The rows are grouped in 3 different ways at once. Each group adds its own fixed numbers to the row, and there is some noise. The rows also spread widely along 10 directions, which tell nothing about the answers.
In the rows, zero is written as 128.
Known rows, each followed by its group in each grouping:
[ 83  91 103 176 173 122 130 140 163 100 140  95 183 135 133 131 151 130
 140 113 124 136 182 113 142  74 140 148  75 126 132 175  97  91 150 142
 129 111 156 110 161]
G (1) k890
[156 137 106 151 107 155 132 128 109 122 120  97 156 136 194 126 130 124
 137 178 181 115 160 139 184 162 143 134  91 139 101 137 111 136 177 101
  61  93 171  77 144]
S (3) k282
[111 134 113 150 156 148 130 110 124 122 153 135 155 145  87 135 130  83
 120 152  78 163 153  78  82  75 125 129 121 111 147 161  99  83 125 106
 202 125 112 132 147]
W (2) k317
[131  85 145  72 108 128 114 103 110 123  82 149 102 119 125 129 129 157
 164  83  94 135 142 159 137 149 122  99 180 153 114 116 182 168  52 175
 114 171 105 129 176]
W (5) k574
[113 131  79 170 170 131 122 157 158 137 188 128  95 132 125  94  62 170
  78 144 110  84 103 109 116 111 103 168 105 144 164 138  95 136 185 151
 153 117 139 104 133]
S (0) k282
[146 138 160 129 137 115 121  90 150 136 127 152 125  97  56 144 151 115
  96 153 120 167 113 117  75 136 134 108 144 129 119 142 125 119  82 131
 150  93 129 156  96]
A (3) k574
[128 127 143  93 122 146 134 144 130 114 129 106 161 125 140 132 144 118
 171  86 141 113 150 136 147 100 145 128 154 115 107 119 159 107 150 122
 133 150 106 117 140]
M (0) k311
[ 94 135 105 113 154 102 136 165 138 127 119  96 148 132 161 113 142 145
 131  84 146  91 117 140 156  98 126 159 115 101 134 123 144 132 146 131
 137 146 131 144 126]
M (4) k85
[138 148 163 122 139 144 139 123 155 143 156 130 145 114  85 139 136  93
 136 121 140 138 122 111  99  94 145 126 171 129 122 122 134  87 154 134
 176 124 114 143  91]
G (5) k311
[143 108 128 143 130 151 130 130 139 111 151 126 101 119 128 117  78 148
 127 130 131 126 135 130 135 135 130 111 162 152 132 124 120 144 155 172
 140 136 126  89 157]
N (1) k890
[131 167 141 158 148 135 115 142 143 174 166 127 130  95 108 114 120  82
 104 149 191 142 119  87 142 121 130 128 143 151 121 113 118  84 149 112
 155  59 130 148  93]
N (4) k85
[134 181 116 110 148 129 174 126 116  96 114  95 139 149 181 132 101 133
  93 169 119  92  91 158 133 129 127 152 121  24 125 135 131 211 174 102
 136 161 141 128 132]
A (2) k317
[145 133 168 109 126 116 128  92 151 130 144 156  90  99  44 137 111 137
  93 129 105 150  99 122  74 147 131 100 179 135 133 126 131 124  87 157
 157 113 112 136 112]
N (5) k574
[107  96 118 122 141 103  98 171 173 146 178 144  69 107  77  94  78 190
  99  53 150  92 114 146 124 143 116 141 157 211 150  96 139 109 135 178
 115 127 103 122 119]
M (1) k85
[147 141 148 103  65 132 105 124 115 183 149 164  77 138  58 140 145 121
 143  92 115 145 115 110  75 141 121 130 170 186 143  78 130  76 113 106
 151 145  92 148  81]
M (1) k317
[112 129 148 139 163 108 139 108 148 126 103 121 114 100 118 129 125 133
 100 146 137 142 101 133 124 132 124 116 135 110 118 152 131 157 100 176
 129  96 147 141 122]
M (4) k890
[101 114 148 155 163  96 107 156 182 174 142 132  95  82  89 108 124 143
 112 100 179 134 104 115 123 102 117 153 139 182 134 114 131  92 138 173
 129  82 130 152  73]
M (0) k890
[105  70 103 180 149 150 126 140 133 116  80  97 140 128 207 120 127 147
 168 130 135 135 157 131 187  93 116 131 109 159 121 147 128 157 144 200
 106 135 163  92 184]
M (1) k890
[126 177 123 144 141 140 147 143 135 143 145  96 158 134 160 123 127  93
 123 153 180 107 127 122 151 109 140 163 113 102 110 129 116 113 193  94
 128  97 145 131  98]
G (5) k317
[121 163  92  94 121 125 131 124  95 102 169 127 133 174  96 129 115 141
 115 127  69  89 130 120  98 156 139 137 102  79 145 149 122 118 119  60
 134 135 108 123 147]
S (5) k311
[ 92 158  78 132 155 114 138 138 124 112 156 100 149 164 123 116 128 140
 102 132  71  99 116 100 101  80 116 178  74  61 157 158 101 117 144  89
 173 140 124 137 133]
M (0) k574
[136 167 124  65 130 120 164 118 119  80 131  92 136 156 145 135 123 151
  92 128 118  85 121 169 125 144 148 143 111  44 111 145 134 188 155  87
 104 163 137 113 141]
W (1) k574
[119 162 111 110 132 109 116 122 125 147 124 156  94 118 114 115  99 154
  89 135  94 117  75 126 105 130 101 135 147 105 153 103 160 171  97 131
 180 156  91 179 127]
N (3) k282
[141  87 127 130  95 110 130 155 149 144 129 117  97 141 111 132 146 191
 143  78 126 113 108 152 106 126 122 150 125 170 156 103 118 118 149 170
 104 164 155 109  88]
A (4) k311
[120 137 121 134 157 135 156  95 120  78 114 106 146 148 131 148 127 118
 109 176  67 147 130 113 102 107 131 125  97  58 130 186 104 163 114 129
 150 128 150 110 164]
W (0) k890
[131 123 133  96 126 140 121 110 118  98 157 135 148 132  99 133 120 116
 132 114 130 124 183 137 135 171 157  99 136 127  95 141 135 106 113  90
  94  99 114  99 180]
S (1) k317
[116  99  97 140 112 114 107 151 120 143 120 130  90 153 135 118 124 183
 151 107  83 116 117 129 117 118 100 155 111 149 164 111 125 146 114 145
 128 165 130 125 128]
A (0) k890
[147 135 220  77 114 120 141  76 129 150  64 143 147  90  66 179 219  63
 151 114 127 209 123 119  87 114 146  78 193 121 100 127 163 113  62 144
 159 127 129 175  91]
W (4) k85
[ 92 119 100  89 112  92  82 143 121 149 180 159 117 147  51 116 144 155
 135  61 111 102 161 121 103 159 127 145 112 163 148 109 145  52  80  61
 113 113  87 151 128]
S (5) k282
[165 185 125  80  83 128 129 103  78 128 134 146  55 153 117 132  84 147
 100 175  82 101  86 135  99 214 120 118 137  95 133 118 128 195  96  82
  97 134 120 119 124]
S (0) k890
[117 129 140 101 159 130 106 125 127 111 136 131 152 109 117 123 128 112
 130 105 146 123 163 142 155 145 141  98 152 115  97 132 166 137  92 111
 120 106 102 143 169]
A (1) k85
[120  94 128 113 124 131 122 134 133 118 115 130 135 118 125 124 127 145
 161  85 109 136 142 135 139 109 126 118 157 141 141 116 157 121 116 157
 139 163 107 121 160]
N (2) k311

New rows. What belongs after each?
[140 167  96 180 132 153 136 128 116 119 151  89 188 159 150 138 153  90
 123 190 133 134 143  98 124  99 139 156  64  84 129 160  85  97 180  64
 147  97 160 115 108]
A (3) k311
[141 154 127  74 132 142 127 155 124  99 185 115 136 123 132 106  78 132
 121  88 167  79 151 159 165 155 153 116 168 112 104 103 160 134 165  96
 114 136  91 105 163]
N (1) k85
[116 159 157 110 171 123 140  99 136 110 113 131 146  97 111 135 122 108
 103 144 120 141 105 125 126 124 136 103 159  69 110 145 164 157  97 144
 160 107 114 163 146]
N (5) k311
[126 110 149 106 137 116 148 129 147 107 103 115 138 107 131 138 128 139
 130 106 127 142 120 147 139 114 134 115 163 112 128 123 150 151 133 168
 133 155 126 125 144]
N (2) k85
[172 176 182  75 124 164 148  80 121  95 184 136 148 103  65 142 113  63
 102 159 173 132 152 136 111 185 174  66 184 100  72 144 136 104 118  84
 130  68 101  98 136]
M (4) k282
[120 159  77 129 151 105 108 145 137 135 194 140 101 134  94  96  78 164
  68 130 110  83 112 114 103 149 119 160 101 123 156 134 112 118 137  88
 141 114 112 141 117]
S (3) k574
[138  94 102 145  99 132 117 106 115 125 120 131 112 153 111 139 141 152
 144 145  67 146 152 100 104 139 119 126  94 154 146 154  91 118 101 130
 104 124 154  89 154]
S (0) k574
[130 130 108 122  87 129 116 124  93 149  67 121 129 144 171 137 168 128
 169 131 111 144 122 124 150 127 113 132 119 138 132 111 146 148  94 127
 119 153 128 144 136]
M (3) k85
[132 153  78 100 108 133 128 139  98 113 159 128  94 157 146 104  70 166
 108 129 116  72 117 152 138 170 116 144 118 115 146 113 132 161 142  95
 108 149 102 101 154]
M (2) k282
[ 85 109 135 116 153  87 103 125 145 125 109 129 162  89 112 126 165 124
 127 100 168 144 170 141 165 139 141 117 110 132 108 138 163 101  80 109
  82  78 122 152 155]
N (2) k282
[141 111 146 151 111 151 158 116 122 122  48  80 164 126 204 153 179 107
 181 156 161 161 130 131 176 103 133 128 129 125 102 139 127 154 155 174
 100 123 183  98 129]
M (5) k85
[170 116 122 144  44 148 131 117 100 129 114 105 122 160 124 156 171 125
 171 151 106 169 142 105 117 142 137 129  97 157 138 124  78  95 139 104
  88 120 166  71 113]
N (0) k85
[ 95 114  98 103 150  89 128 153 130 105  85 102 156 138 170 123 151 174
 140  82 112  98 122 168 154 109 121 153 105  82 135 125 163 174 110 131
 115 174 125 156 152]
A (3) k85
[107 144 125 177 141 123 133 126 137 160  73 103 154 116 180 133 170 113
 130 168 161 153 107 108 165  86 115 160  99 117 126 129 128 138 147 144
 134 101 169 155 109]
N (5) k282
[128 186 135  97 111 109 125 105 106 141 116 129 109 137  96 144 151 118
 101 159  96 131  91 111  91 153 125 132 108  78 126 137 134 141  84  77
 125 108 119 164  98]
M (0) k311
[ 83 118  99  93 181 112 111 145 127  80 160 115 155 113 134  93  84 158
 114  84 137  84 168 158 179 153 141 113 118  88 109 147 169 141  85 116
 103 106  96 126 211]
N (4) k311
[147 183 149 102 106 119 127 100 107 131 118 125 106 117 113 136 123 121
  98 169 153 130 101 137 134 196 139 112 127  99 105 123 143 149  97  90
  83  72 132 139 109]
N (5) k311
[104 106  86 118 102 106  77 159 108 163 131 143 100 158 117 110 144 169
 158  77  82 113 134 117 122 125  99 156 108 167 167  96 139 112  82 105
 125 157 101 151 132]
A (0) k85
[104 148 147 145 153 121 136 117 130 127  92 103 176 109 143 146 176  82
 140 156 141 169 140 100 147  86 136 130 110  75 107 149 134 119 124 108
 144  94 146 156 129]
N (0) k890
[135 144 143 102  81 109 129 116 124 152 112 138  85 141  91 150 149 145
 113 114 108 140  92 133  82 151 124 137 133 137 135 101 127 134 111 119
 116 143 128 147  90]
M (1) k317
[147 133 158 108 108 125 162 128 147 103 102  79 186 117 152 154 185 117
 145 124 197 134 140 165 152 119 161 136 119 106  86 129 134 113 183 116
  87 123 159 102  99]
M (3) k282
[125 157 109 122 113 131 125 127  90 142  97 108 140 150 177 133 153 124
 148 152 131 111 129 127 164 152 127 143  96 101 116 134 140 147 128  85
  88 115 151 130 131]
S (5) k311
[149 122 144 120 119 150 121 133 145 140 157 138 107 109 103 117  94 135
 125 105 136 125 126 122 122 119 130 120 180 160 133 100 133 120 149 152
 159 149 106 114 132]
N (1) k574
[ 80  69 114 152 180 104 115 174 182 116 151 106 150  91 134  95 103 168
 124  70 199 110 165 150 187 110 135 152 114 176 115 125 141  88 155 176
  84  79 140 110 154]
N (5) k317
[101 104 160 135 163  89 111 165 183 165  99 120 121  83 121 121 153 165
 125  79 172 125  96 146 138  99 116 156 141 154 128 103 166 134 131 179
 112 122 141 172  82]
A (0) k311
[117 110 117 125 114 110 115 159 146 145 154 132 114 125  98 116 119 152
 131  79 140 123 136 129 124 118 124 153 137 163 150  95 129  83 148 123
 128 139 110 129 115]
N (2) k317
[ 91 138 120 161 168  88 112 144 148 155  96 108 142 111 144 121 161 135
 102 138 160 129 111 127 151 114 116 160  79 112 138 139 139 137 125 121
 101  88 159 171  95]
A (2) k311
[178 166 137 111  40 155 137 105  75 151 102 119 121 179 131 166 182 106
 174 161 103 145 115 122  96 152 133 130 124 111 130 105 116 124 132  69
 120 150 141 118  84]
A (5) k311
[114  90  90 163 104 123 127 143 128 150 100 117 106 154 157 124 145 178
 147 114  95 126 109 123 123  95  99 162 100 160 167 122 104 137 136 180
 137 167 157 114 125]
M (4) k282
[126 136  63 121 121 118 127 158 119  92 193 117 113 177 116 109  80 190
 108 113  90  72 127 149 101 142 123 162  91 102 165 126 102 136 157  88
 134 161 112 101 134]
A (3) k890
[ 74 138 101 121 162  93  99 187 147 160 155 118 147 138 121 101 147 156
 136  57 148  80 123 134 140  88 119 183 105 123 150 100 162  88 145  93
 148 141 102 181  96]
A (5) k311
[137 148 110 122 148 153 116 118 112 114 137 136 115 110 151 103  68 120
 116 153 135 114 123 130 159 158 123 101 158 133 113 131 151 167 101 144
 134 103  99 124 174]
M (3) k85
[ 87 119 146 201 205 114 139  95 162 132  78 109 171 101 122 149 179  82
 108 186 123 200 125  82 116  55 120 133  89 103 124 195 106 120 107 172
 171  64 181 163 119]
W (5) k890
[141 133 102 135  92 141 105 171 122 176 168 124  86 155 120 109 115 153
 139 109 126 103 115 110 111 113 111 174 115 180 162  94 112  91 174 109
 137 147 125 116  81]
W (0) k311
[ 85 121 115  89 140  86 130 142 127  92 130 113 160 132 115 129 144 148
 137  76 117 115 158 148 141 125 139 136 111  77 132 135 153 119 108  90
 117 143 105 143 157]
N (2) k890
[127 206 139  98 154 132 148 121 115 125 152 107 166 129 135 134 128  75
 106 157 174 101 130 127 142 146 156 139 131  56  87 133 147 121 158  45
 128  84 122 150 119]
S (5) k317
[122 126  92 128 144 129 129 128 134  85 194 124 101 144  90 108  62 163
  87 134 102  96 131 129 106 158 130 134 103 128 135 153  93 119 131 123
 109  96 119  79 163]
M (0) k317
[124 120 134 110 107 131 116 126 120 123 124 127 144 136 106 140 155 128
 150  99 109 144 150 121 120 120 135 120 132 126 130 118 142 106 115 113
 137 144 113 133 145]
N (1) k311
[148 123 144 146  96 144 130 135 136 146 134 113 133 119 128 134 141 114
 151 132 183 151 145 124 147 132 141 135 133 173 109 107 116  82 165 129
 101  91 147  97 107]
N (5) k317
[142 121 141 129 139 131 143 113 137 124 102 129 107 113 134 133 109 145
 117 142 110 129 103 136 124 139 122 116 154 126 131 137 135 171 137 174
 120 141 150 112 135]
S (2) k311
[ 89  68 113 160 216 135 128 124 171  96 128 128 132  90 136  96  72 157
 104 113 105 122 133 126 149  86 110 109 157 137 130 169 138 161 102 246
 174 126 126 114 207]
M (4) k574
[ 78  70 102 100 154  78  96 105 127  89  88 147 151 121  96 129 159 179
 136  77  53 139 159 153 119 136 118 105 105 105 133 161 168 152   4 144
 117 148 104 165 201]
A (3) k574
[126 127 155 126 162 133 138 119 164 116 152 140 137  98  73 134 113 113
 111 117 109 152 116 110  92  89 133 109 179 116 141 133 137 109 138 163
 197 140 101 136 126]
N (2) k311
[141 142 123 110 113 144 112 134 126 143 161 132  99 123 118 109  91 135
 115 116 152 101 129 132 137 156 129 128 149 154 121 110 136 126 140 118
 116 117 107 115 128]
M (1) k574
[133 116  91 182 162 135 148 136 145  99 151 102 131 143 143 121  95 146
  97 164 112 120 119 119 122 115 122 146  97 120 155 160  78 150 178 155
 134 117 165  84 136]
A (2) k85
[129 134 122 168 171 142 130 131 145 149 135 123  90 101 155  98  65 139
  74 168 171 117  99 127 154 134 114 138 134 153 122 138 115 171 153 188
 120  81 159 114 135]
W (4) k317
[122 185 120  53 128  67 115 132 112 122 153 143  84 129  83 115 101 166
  63 109 133  75  97 171 117 219 130 132 123  82 129 110 163 176  80  54
  71 106  96 166 106]
A (2) k85
[149  86 143 100 118 156 117 145 137 103 153 121 135 118 132 118 104 156
 161  74 166 101 173 175 161 157 150 103 167 167 100 109 158 130 148 149
  87 142 117  80 165]
A (1) k311
[154 129 127 153 116 149 140 111 129 140 117 135 101 129 129 135 104 118
 126 162  97 151 107 107 110 125 117 118 152 151 150 131 103 153 135 170
 151 142 141 109 124]
G (2) k85
[149 110 141 160 106 148 125 106 140 110 162 125 141 123  67 146 145 109
 132 156 115 179 159  91  95 130 146 107 112 153 126 156  82  62 126 122
 117  77 146  81 126]
N (0) k311
[138 174 156 139 161 137 127 102 128 154 127 132 128  94 119 128 126  85
  93 182 166 136 114 108 139 161 134 103 136 105  98 150 139 141 110 112
 120  54 148 153 115]
S (4) k311
[115 124  87 168 158 118 132 140 141 126 113 109 119 127 178 107  92 171
  94 159 141 105 111 138 162 139 113 153  85 128 130 143 112 171 155 156
  91 105 170 115 143]
S (3) k317
[ 77 116 104 157 207 115 136 170 172 131 108  97 161 115 193 109 121 160
 112 105 150  88 118 139 174  64 114 172 111 101 138 135 150 165 193 173
 149 154 154 144 150]
S (1) k282
[174 120 133 121  57 175 140  87  81 117  83 116 131 156 156 155 166 107
 185 166  81 163 152 111 122 139 133 104 130 128 117 138 113 140 103 124
 113 148 146  80 158]
M (0) k574
[134 205 159  87 116 121 145 127 119 153 107 106 152 133 131 151 180  77
 122 134 158 128  97 121 121 113 142 145 138  68 107 111 150 127 156  69
 153 129 122 176  72]
M (1) k85
[ 81 106 139 149 155  83 131 127 155 136  64 111 160 128 118 156 215 135
 135 114  95 169 115 116 106  66 114 162  84  91 137 148 128 123  99 142
 138 134 159 179 106]
A (0) k317
[136 114 135 164  95 127 109 113 114 192  33 124 107 122 188 146 185 127
 156 157 137 164 120 112 164 132 107 137 111 171 123 118 137 164 108 157
  84 124 184 148 116]
S (1) k574
[146 126  92 189 134 156 129 134 141 133 174 120  95 151 118 119  81 155
  92 171 102 116 113  96 102 129 121 145  98 163 159 151  67 127 188 154
 132 110 168  76 124]
S (1) k311
[115 135 112 129 118 102 102 164 135 159 139 117 118 142 128 118 145 160
 124  98 153  98 125 141 136 139 125 166  90 144 137 106 136 113 145  97
  90 119 136 147  94]
A (1) k311
[175 165 168 101  56 154 147  79  84 152  65 132 123 135 147 169 179  86
 158 174 113 174 106 120 121 143 129 100 164  99 116 104 140 161 102 115
 144 151 136 139 116]
N (4) k282
[139 149 177 126 117 124 123 119 137 178  52 133 135  82 145 147 184  91
 154 130 162 186  97 114 144  96 119 117 177 140 112  90 173 142 108 160
 159 135 127 193  89]
N (3) k85
[107 146 111  92 153 135 135 196 152 139 170 109 155 147 153 109 113 135
 156  43 134  67 131 138 141  49 129 174 170 113 148  84 156 114 218 127
 203 220  85 149 123]
G (1) k85
[127 191 167  57 141 111 133 114 129 124 162 145 125  99  68 127 112  91
  87 114 167 113 121 142 113 169 152 111 171  88  94 115 169 113 106  64
 126  90  77 165 105]
M (2) k317
[133 112  88 149 142 183 119 105 101  90 161 120 147 140 147 106  81 110
 143 163 113 122 184 106 159 143 133 101 127 138 111 165 112 119 106 126
 131  87 118  72 214]
M (5) k574
[138 139 107 187 146 171 131 114 116 151 105 117 123 126 196 115 100 102
 114 204 140 144 123 102 162 102 105 137 118 139 137 143 110 168 162 156
 149 112 161 108 147]
W (2) k282
[164 144 136 165 127 179 133 117 116 154 113 126 110 122 178 123  99 102
 141 185 160 137 113 122 156 128 114 123 164 149 112 111 125 163 162 161
 138 109 146 109 130]
A (5) k317
[124 128 119 122 124 120 118 147 135 140 148 122 111 127 120 112 114 144
 129 100 156 107 120 133 139 141 128 142 135 165 131 110 132 107 142 134
 105 107 121 118 112]
M (5) k85
[140 137 132 121 121 136 151 128 142 112 127 108 150 126 131 139 141 129
 125 132 146 127 119 139 119 105 142 138 130 115 120 126 123 119 170 135
 144 143 136 112 110]
M (3) k282
[183 169 159 110  89 145 154 120 134 151 137 118  99 126 128 136 115 118
 123 147 164 116  95 137 114 147 142 141 164 137 117 102 117 140 181 126
 120 132 148 109  68]
G (5) k574
[141 140 141 106 120 114 130  80 118 113 132 150 124 131  56 149 146 110
 103 150  74 154 127 116  65 151 134 104 133  92 137 155 118 129  70  97
 144 123 115 142 128]
A (2) k574
[123 107 120 111 117 120 131 129 134 118 149 130 125 146  89 135 129 151
 140  97 109 116 146 135 104 142 139 135 131 141 131 128 117  96 132 120
 112 129 129 105 136]
S (5) k317
[127  98 149 102 128 137 116 142 137 130 149 130 127 118 107 120 123 129
 163  77 162 127 163 140 137 123 140 123 168 174 119 108 152  91 138 143
 127 130 107 112 133]
W (5) k890
[126 127 135 155 126 128 133 124 153 129 157 107 176 134  84 154 181 105
 122 137 149 150 168 101 105 114 155 142  86 138 121 155  86  51 172  86
 116  83 166 105 104]
S (1) k282
[112  96  88 139 119 134 103 151 128 143 131 128 130 134 142 104 119 157
 158  90 114 117 147 121 144  98 110 146 125 167 148 110 137 107 122 145
 149 160 105 127 153]
M (3) k574
[122 132 116  87  95 105 108 142 113 136 121 126 114 126 130 117 130 157
 137  93 163 109 139 162 151 174 133 136 121 150 106  98 155 118 103  97
  66 118 109 134 127]
M (3) k317
[142 149 164 134 142 130 162  90 145 126  88 125 121 108 121 147 129 117
 101 169  98 159  71 114  98  97 118 121 166  83 133 137 130 175 126 181
 188 142 148 149 114]
N (5) k574
